There are 9 hidden switches. A switch that is on adds its own fixed numbers to the row, and there is some noise. The rows also spread widely along 9 directions, which tell nothing about the answers.
Known rows, each followed by its switches (1 for on, 0 for off):
-274, 113, 27, 148, 449, 5, -130, -296, 174, 154, 264, 105, 65, 0, 100, 28, -52, 131, 83, -441, -75, -161, 63, 316, -27, 80, -91, -62 -> 0 0 1 1 1 1 0 1 1
-417, -253, -157, 233, -58, 80, -170, -135, 1, 297, 101, 227, -227, 62, -21, 151, -11, 212, 184, 97, -284, 427, -113, 101, -122, -573, -144, 296 -> 0 0 1 0 0 0 1 1 1
-371, -48, 143, 18, 327, -261, -64, -247, 152, 268, 394, 721, -103, -234, -65, -143, -417, 59, 61, 146, 30, 85, 8, 249, -336, -201, 42, 332 -> 0 0 0 0 0 0 1 0 0
-27, -179, 359, 62, 78, 35, -179, -111, 38, 77, 73, -56, 218, 96, 267, 192, -88, -100, 215, 218, -260, 227, 221, 24, 77, -126, -143, 197 -> 0 0 0 0 0 0 0 1 1
-240, 186, -66, -88, -116, 89, 94, -265, -271, 40, -150, 121, -309, 193, -389, -60, 22, 155, -37, -431, 0, 84, -140, 207, -215, -340, 292, 164 -> 0 0 1 0 1 0 0 0 0
79, -88, 29, 231, 151, 53, -124, -14, 306, 66, 130, 174, 329, -48, 60, 210, -255, -5, 87, 124, -45, -36, 195, -1, 177, 141, -181, -72 -> 1 0 0 0 0 0 0 1 1
147, 134, -63, 22, -197, 33, 241, 87, -201, -268, -298, -514, -140, 329, 24, 186, 41, -218, 117, -281, -85, -185, -257, -37, -7, -70, 260, 18 -> 0 0 0 0 1 0 1 0 0
128, 126, 86, -196, -25, 94, -79, -47, 146, 204, 264, 456, 255, -63, -12, 147, -31, 41, -234, -74, 338, 92, 136, -112, 38, 186, -99, -558 -> 1 0 0 0 0 0 0 1 1
-19, -71, -98, -6, -79, 123, -93, -113, -171, 156, -201, -187, -395, 143, -16, 241, 261, 204, 80, -159, -214, 517, -187, -11, 184, -417, -39, -23 -> 0 1 0 0 1 0 1 0 1
69, -404, -242, 342, -35, -58, -145, 484, 236, 376, -204, 197, 179, -150, -222, 405, -384, -285, 92, 138, -241, -49, -158, -40, -17, -168, 173, 45 -> 1 0 0 0 1 1 0 1 0
159, -57, 364, -96, 58, 101, -163, -135, -120, 40, -49, -313, -33, 183, 317, 225, 135, 85, 172, 115, -171, 384, 146, -36, 257, -97, -224, 25 -> 0 1 0 0 1 0 1 0 0
56, 139, -307, 123, 401, -20, -20, -213, 195, 141, 147, 63, -241, -162, 191, -25, 165, 261, -3, -432, -92, 47, -214, 47, 233, 170, -165, -409 -> 0 1 0 0 1 1 0 0 0
-39, -362, -44, 155, 17, -119, -135, 614, 138, 218, -124, 105, 233, -57, -275, 282, -359, -478, -103, -72, -2, -230, 67, 139, -353, 56, 138, 147 -> 0 0 0 1 0 0 0 0 1
-51, 159, 218, -42, 379, 51, -87, -433, 133, -69, 378, 38, 22, 13, 286, -9, 2, 252, 34, -118, 31, -8, 220, 220, 49, 198, -376, -15 -> 0 0 0 0 1 0 1 0 0
134, 235, -276, -39, -246, 100, 205, 165, -220, -113, -275, -247, -171, 263, -296, 194, 74, -33, -132, -625, 226, -168, -266, -23, -25, -31, 296, -347 -> 1 0 1 1 1 0 1 0 0
-135, 336, -20, 96, -98, 318, -19, -243, -168, -118, -111, -175, -96, 334, -333, 147, -112, 215, 209, -354, 129, -33, 29, 197, -35, -107, 44, 137 -> 1 1 1 0 0 1 1 0 1
312, -11, 209, -1, 181, -66, -53, 111, 314, 217, 39, 400, 585, -22, -175, 180, -393, -159, -130, 261, 54, -156, 332, -91, 185, 323, 118, -236 -> 0 0 0 0 1 0 0 1 0
-77, 249, 309, 137, -44, 153, 222, -218, -14, -292, -40, -185, 289, 398, 45, -68, -360, -149, 361, 115, 61, -245, 152, -27, 30, 76, 173, 204 -> 0 1 1 0 0 0 0 1 0
-204, -262, -121, 98, -154, -154, 78, 196, 2, 237, -23, 118, -319, -93, 184, 43, -76, -215, 77, 142, -126, 218, -394, -135, -206, -380, 146, 68 -> 0 0 0 0 1 0 0 0 0
-312, -19, -281, 152, 194, 33, 16, -293, 239, 181, 220, 238, -219, -135, 130, -62, 48, 257, 26, -128, -87, 181, -163, 48, 81, -178, -192, -136 -> 0 0 0 1 1 0 0 1 1
39, -180, -67, -8, 6, -87, -154, 426, 10, 402, -153, 256, 17, -89, -327, 272, -159, -267, -104, -230, -24, 39, -104, 59, -232, -90, 254, -98 -> 0 1 0 0 0 1 0 0 1
377, -15, 76, -168, -10, 82, -161, 223, -137, 46, -100, -279, 112, 173, 11, 432, 267, -106, -203, -467, -46, 38, 110, 77, 40, 158, -68, -295 -> 0 0 0 0 0 0 1 0 1
275, 59, 341, -292, -106, 270, -129, 182, -82, -35, -13, -267, 265, 251, 46, 257, 93, -145, -139, -133, 255, -48, 359, 4, -67, 334, -242, -294 -> 0 1 0 0 1 0 0 0 0
-223, -205, -106, -34, 321, -300, -127, 95, 23, 381, 258, 317, -333, -286, 176, 38, -20, -97, -13, -364, -110, 118, -339, 205, -331, -225, 55, -62 -> 0 0 0 1 0 1 1 0 0

New rows, each followed by its switches (1 for on, 0 for off):
147, 117, -139, -165, -168, 66, -145, 235, -140, 345, 8, 233, -54, 53, -277, 343, 112, 34, -267, -490, 269, 90, -112, 1, -147, -45, 129, -520 -> 1 0 1 0 0 1 1 0 1
-235, 70, -145, 219, 78, 166, 40, -215, -20, 26, -142, 15, -77, 245, -270, 91, -69, 112, 159, -332, -133, 27, -21, 219, 0, -275, 138, 206 -> 0 1 1 0 1 0 0 1 1
-226, 441, 6, -57, 81, 17, 247, -628, 169, 66, 236, 615, -98, -66, -93, -231, -243, 277, 35, 16, 286, 88, -158, -68, 117, -131, 228, -228 -> 1 0 0 0 1 0 0 1 1
-182, 235, 97, -159, -54, 110, 112, -34, 48, 2, 152, 306, 70, 95, -238, -64, -225, -126, -83, -146, 412, -163, 68, 86, -340, 116, 96, -70 -> 0 1 0 0 0 0 0 0 1
-83, -276, -491, 246, -35, -64, 19, 499, 229, 374, 83, 396, -29, -141, -59, 243, -98, -260, -170, -357, 181, -135, -304, 14, -284, -57, 46, -449 -> 1 1 1 0 1 0 0 1 0
-238, 176, 352, 51, 311, -83, 99, -303, -105, -80, 72, 88, 129, 224, -3, -11, -268, -213, 231, -456, -50, -235, 80, 388, -237, -141, 356, 328 -> 0 1 1 0 0 0 0 1 1
-85, 328, 7, 11, 32, 131, 30, -266, -136, -56, -131, 57, 11, 255, -523, 20, -137, 283, 1, -284, 65, -8, 171, 169, 58, -58, 190, 118 -> 0 0 1 1 0 0 1 0 1
152, -243, -268, 239, 14, -29, -42, 549, -9, 179, -355, -223, 25, 145, -304, 345, -110, -205, -18, -308, -129, -58, -100, 34, -1, -52, 163, -50 -> 0 1 1 1 1 0 1 0 0
1, 401, -105, 205, -47, 5, 205, -332, 18, 2, -24, -64, -162, 191, 74, -64, -90, 256, 253, 100, -39, 120, -259, -274, 359, -97, 201, -153 -> 0 0 1 0 0 1 1 0 1
-186, 31, -258, 147, 14, 197, 67, 193, 181, -211, 16, -160, 101, 109, -272, 67, -222, -134, -49, -344, 176, -540, 101, 260, -345, 316, -179, 114 -> 0 0 0 1 1 0 0 0 0
-34, -161, 39, 380, 72, 70, -87, 45, 114, -55, -169, -336, -6, 129, 74, 311, -226, -65, 352, 127, -182, 48, 32, 95, 160, -142, -127, 348 -> 1 1 0 0 1 0 1 0 1
-333, -229, -10, 431, 258, -139, 28, -60, 182, 59, 229, 94, -8, 50, 342, 8, -313, -116, 430, 139, -222, -5, -129, 119, -115, -251, -83, 358 -> 0 1 1 0 0 0 1 1 0
108, -265, -549, 302, -51, -1, -27, 335, 192, 248, -226, 192, 42, -59, -305, 298, -39, -57, -120, -188, -276, 50, -211, -60, 102, -126, 122, -172 -> 0 0 0 0 0 0 0 1 1
205, -264, -288, 81, -248, 260, -221, 405, -114, 169, -159, -315, 94, 288, -51, 574, 350, -32, -150, -401, -182, 148, 29, 6, 5, -105, -216, -303 -> 0 0 1 0 0 0 1 1 1
27, 124, -156, -57, 204, -122, 99, -36, 108, 156, 121, 482, 79, -38, -227, 123, -137, -90, -185, -469, 74, -189, -114, 185, -138, -5, 309, -204 -> 0 0 0 0 0 0 1 1 1
218, -73, 114, -114, -4, 51, -69, 179, 117, 110, 312, -81, 222, 65, 554, 315, 212, -189, -89, -86, 121, 22, 27, -129, 17, 231, -317, -536 -> 0 0 0 0 0 0 1 1 1
-57, 250, 121, -67, -147, 164, 60, -399, -73, -73, 102, -71, -157, 178, 140, -15, 46, 280, 146, 204, 39, 317, -5, -157, 197, -141, -135, -31 -> 0 0 0 0 0 0 1 0 1
-106, 189, 181, -42, -215, 342, 62, -214, -74, -121, 63, -455, -57, 382, 371, 193, 108, -50, 329, 31, 61, 78, -120, -78, 49, -109, -144, -58 -> 0 1 0 0 1 1 1 1 1
-241, 99, 487, -113, 376, -128, -27, -371, 103, -55, 536, 101, 4, -119, 589, -235, -111, -1, 149, 63, 134, 4, 153, 93, -137, 185, -306, -10 -> 0 0 0 1 0 0 0 0 0
251, -371, -374, 126, 65, -174, -147, 487, -93, 326, -301, -107, -172, -41, -133, 473, 213, -182, -178, -548, -395, 170, -291, 96, 10, -220, 183, -145 -> 0 0 0 0 0 0 1 0 1
-47, 66, 169, 184, 209, 195, -112, -378, -61, -203, -131, -388, -57, 226, 22, 83, 10, 234, 334, -129, -330, 169, 224, 205, 253, -75, -172, 374 -> 0 1 0 0 0 0 0 0 1
129, -222, 145, 96, -89, -34, -156, 244, -119, 68, -156, -338, -68, 16, 253, 300, -6, -252, 202, -91, -220, 112, -149, -33, -23, -136, 14, 49 -> 1 0 0 0 0 1 0 0 0
38, 133, 509, 116, 132, -128, 153, -202, 170, -61, -98, -42, 266, 86, 98, -126, -583, -120, 339, 660, -60, -23, 184, -224, 327, 86, 245, 283 -> 0 0 0 1 1 0 0 0 0
-21, 336, 323, -238, 22, 296, -80, -76, 59, -51, 210, -22, 263, 150, -110, 12, -166, 6, -27, -95, 467, -194, 345, 51, -152, 450, -178, -244 -> 0 1 0 1 0 1 0 0 1
180, -117, -215, 102, -46, 56, -26, 245, -136, 69, -317, -319, -125, 88, 31, 422, 177, -265, 99, -667, -244, 31, -349, 55, 57, -212, 241, -234 -> 1 1 0 0 0 1 0 1 1
269, 173, 120, -86, -199, 178, 103, 183, -167, -133, -222, -397, 293, 438, -120, 329, 43, -201, -20, -337, 69, -150, 73, -69, 102, 109, 243, -262 -> 0 0 1 1 0 0 1 1 1
-277, 19, 152, 177, -219, 298, -2, -55, -7, 73, -100, -343, 9, 316, 122, 101, -142, -15, 377, 312, -18, 163, -20, -160, 93, -232, -29, 103 -> 0 1 1 1 1 1 0 1 1
-182, -55, -94, 66, 226, 16, -224, -273, -97, 156, -21, 94, -303, -74, -144, 36, 57, 282, 107, -330, -357, 247, -87, 272, -32, -269, -53, 241 -> 0 0 0 0 0 1 0 0 0
-222, -317, -203, -28, -93, -51, -16, 515, 222, 447, 161, 524, 33, -132, -159, 189, -285, -334, -150, 120, 265, 6, -166, -39, -449, -132, 39, -201 -> 0 1 0 1 1 0 1 1 0
-120, -391, 247, 117, 80, -86, -237, 204, 18, 335, 23, 188, 220, 113, -26, 338, -302, -232, 124, 176, -233, 119, 166, 210, -206, -303, 31, 350 -> 0 0 1 0 1 0 1 1 0
225, 43, 121, -18, 87, 124, -19, 185, 61, -88, -127, -173, 474, 252, -196, 378, -127, -341, -115, -429, 23, -446, 277, 238, -98, 307, 128, -69 -> 0 0 0 0 1 0 0 1 1
-30, 135, 365, -247, 314, -84, -77, -148, 20, 181, 193, 424, 57, -89, -168, 41, -293, -31, -80, -211, 347, 3, 154, 197, -148, 48, 123, -123 -> 1 1 0 1 1 0 1 0 0
-314, 242, -364, 256, 200, 254, 99, -328, 253, -81, 168, 24, -92, 132, -102, 34, -132, 185, 214, -339, 27, -265, -145, 268, -73, 18, -146, 79 -> 0 1 0 0 1 1 1 1 1
211, -44, 185, 44, -369, 119, 59, 432, -143, -48, -285, -570, 211, 396, 115, 350, 20, -424, 30, -34, 55, -135, 29, -170, -53, 78, 130, -130 -> 0 0 1 0 1 0 0 0 1
-182, -17, -108, 118, 33, -146, 241, -10, 116, 125, 29, 398, -85, -64, -12, -93, -337, -229, 149, 26, -12, -21, -298, -66, -128, -228, 339, 25 -> 0 1 0 0 0 0 0 1 0
-197, -120, -178, 201, 334, -17, -129, -3, 213, 90, 299, 207, 81, -78, -15, 177, -200, -65, 103, -368, -152, -296, -34, 393, -340, 48, -160, 188 -> 0 0 0 0 0 1 1 1 0
55, 151, -370, 80, 285, 134, -9, -181, 50, -114, 66, -23, -167, 44, -148, 76, 172, 300, -68, -657, -52, -65, -26, 245, 73, 161, -231, -173 -> 0 1 0 0 0 0 1 0 0
-434, -84, -75, 190, 209, 39, -133, 87, 417, 302, 427, 323, -20, -175, 107, 2, -362, -25, 110, 252, 275, -78, -5, 91, -293, 123, -363, 0 -> 0 1 0 1 1 1 1 0 1
22, -69, 47, 177, -44, -136, 153, 294, 200, 166, -57, 125, 140, -87, 137, 74, -473, -401, 265, 277, 88, -114, -289, -309, 49, -18, 313, -197 -> 1 1 0 1 0 1 0 1 0
33, 45, -653, 400, 264, 56, 105, 78, 220, -8, 44, -53, -35, 84, -2, 213, 144, 100, -22, -725, -100, -237, -221, 140, 132, 132, -109, -350 -> 0 1 1 0 0 0 1 1 1
45, 175, -42, 352, -23, -31, 214, 221, 254, 60, -37, -160, 176, 192, 167, 117, -353, -245, 260, 260, 177, -292, -171, -257, 142, 215, 168, -178 -> 0 1 1 0 1 1 1 0 1
112, -401, -116, 140, -45, -159, 8, 597, 210, 305, -51, -108, 154, -75, 340, 339, -19, -534, -53, 4, -88, -41, -249, -201, -41, -2, 56, -373 -> 0 0 0 1 1 0 0 1 1
-105, 55, 291, -15, 48, -208, 154, -168, -81, 65, 81, -2, -224, 48, 416, -24, -124, -158, 282, 169, -25, 261, -268, -125, 27, -306, 212, 76 -> 0 1 0 0 0 0 1 0 1
-96, -299, -324, 275, 175, -227, 0, 262, 219, 409, -133, 252, -84, -218, -88, 146, -258, -191, 89, -52, -347, 33, -388, -40, 20, -254, 316, -12 -> 0 0 0 1 1 1 0 1 0
37, 19, -172, 263, 405, -26, 65, 44, 347, -99, 163, -192, 242, 39, 207, 203, -115, -167, 55, -363, -48, -455, 23, 186, 59, 338, -128, -133 -> 0 0 0 1 1 0 1 1 1
43, 316, 149, -17, -52, 241, 241, -10, 158, -256, -38, -214, 354, 303, -43, 50, -259, -247, 89, -74, 342, -410, 159, -72, 44, 366, 89, -215 -> 0 1 0 1 1 0 0 1 1
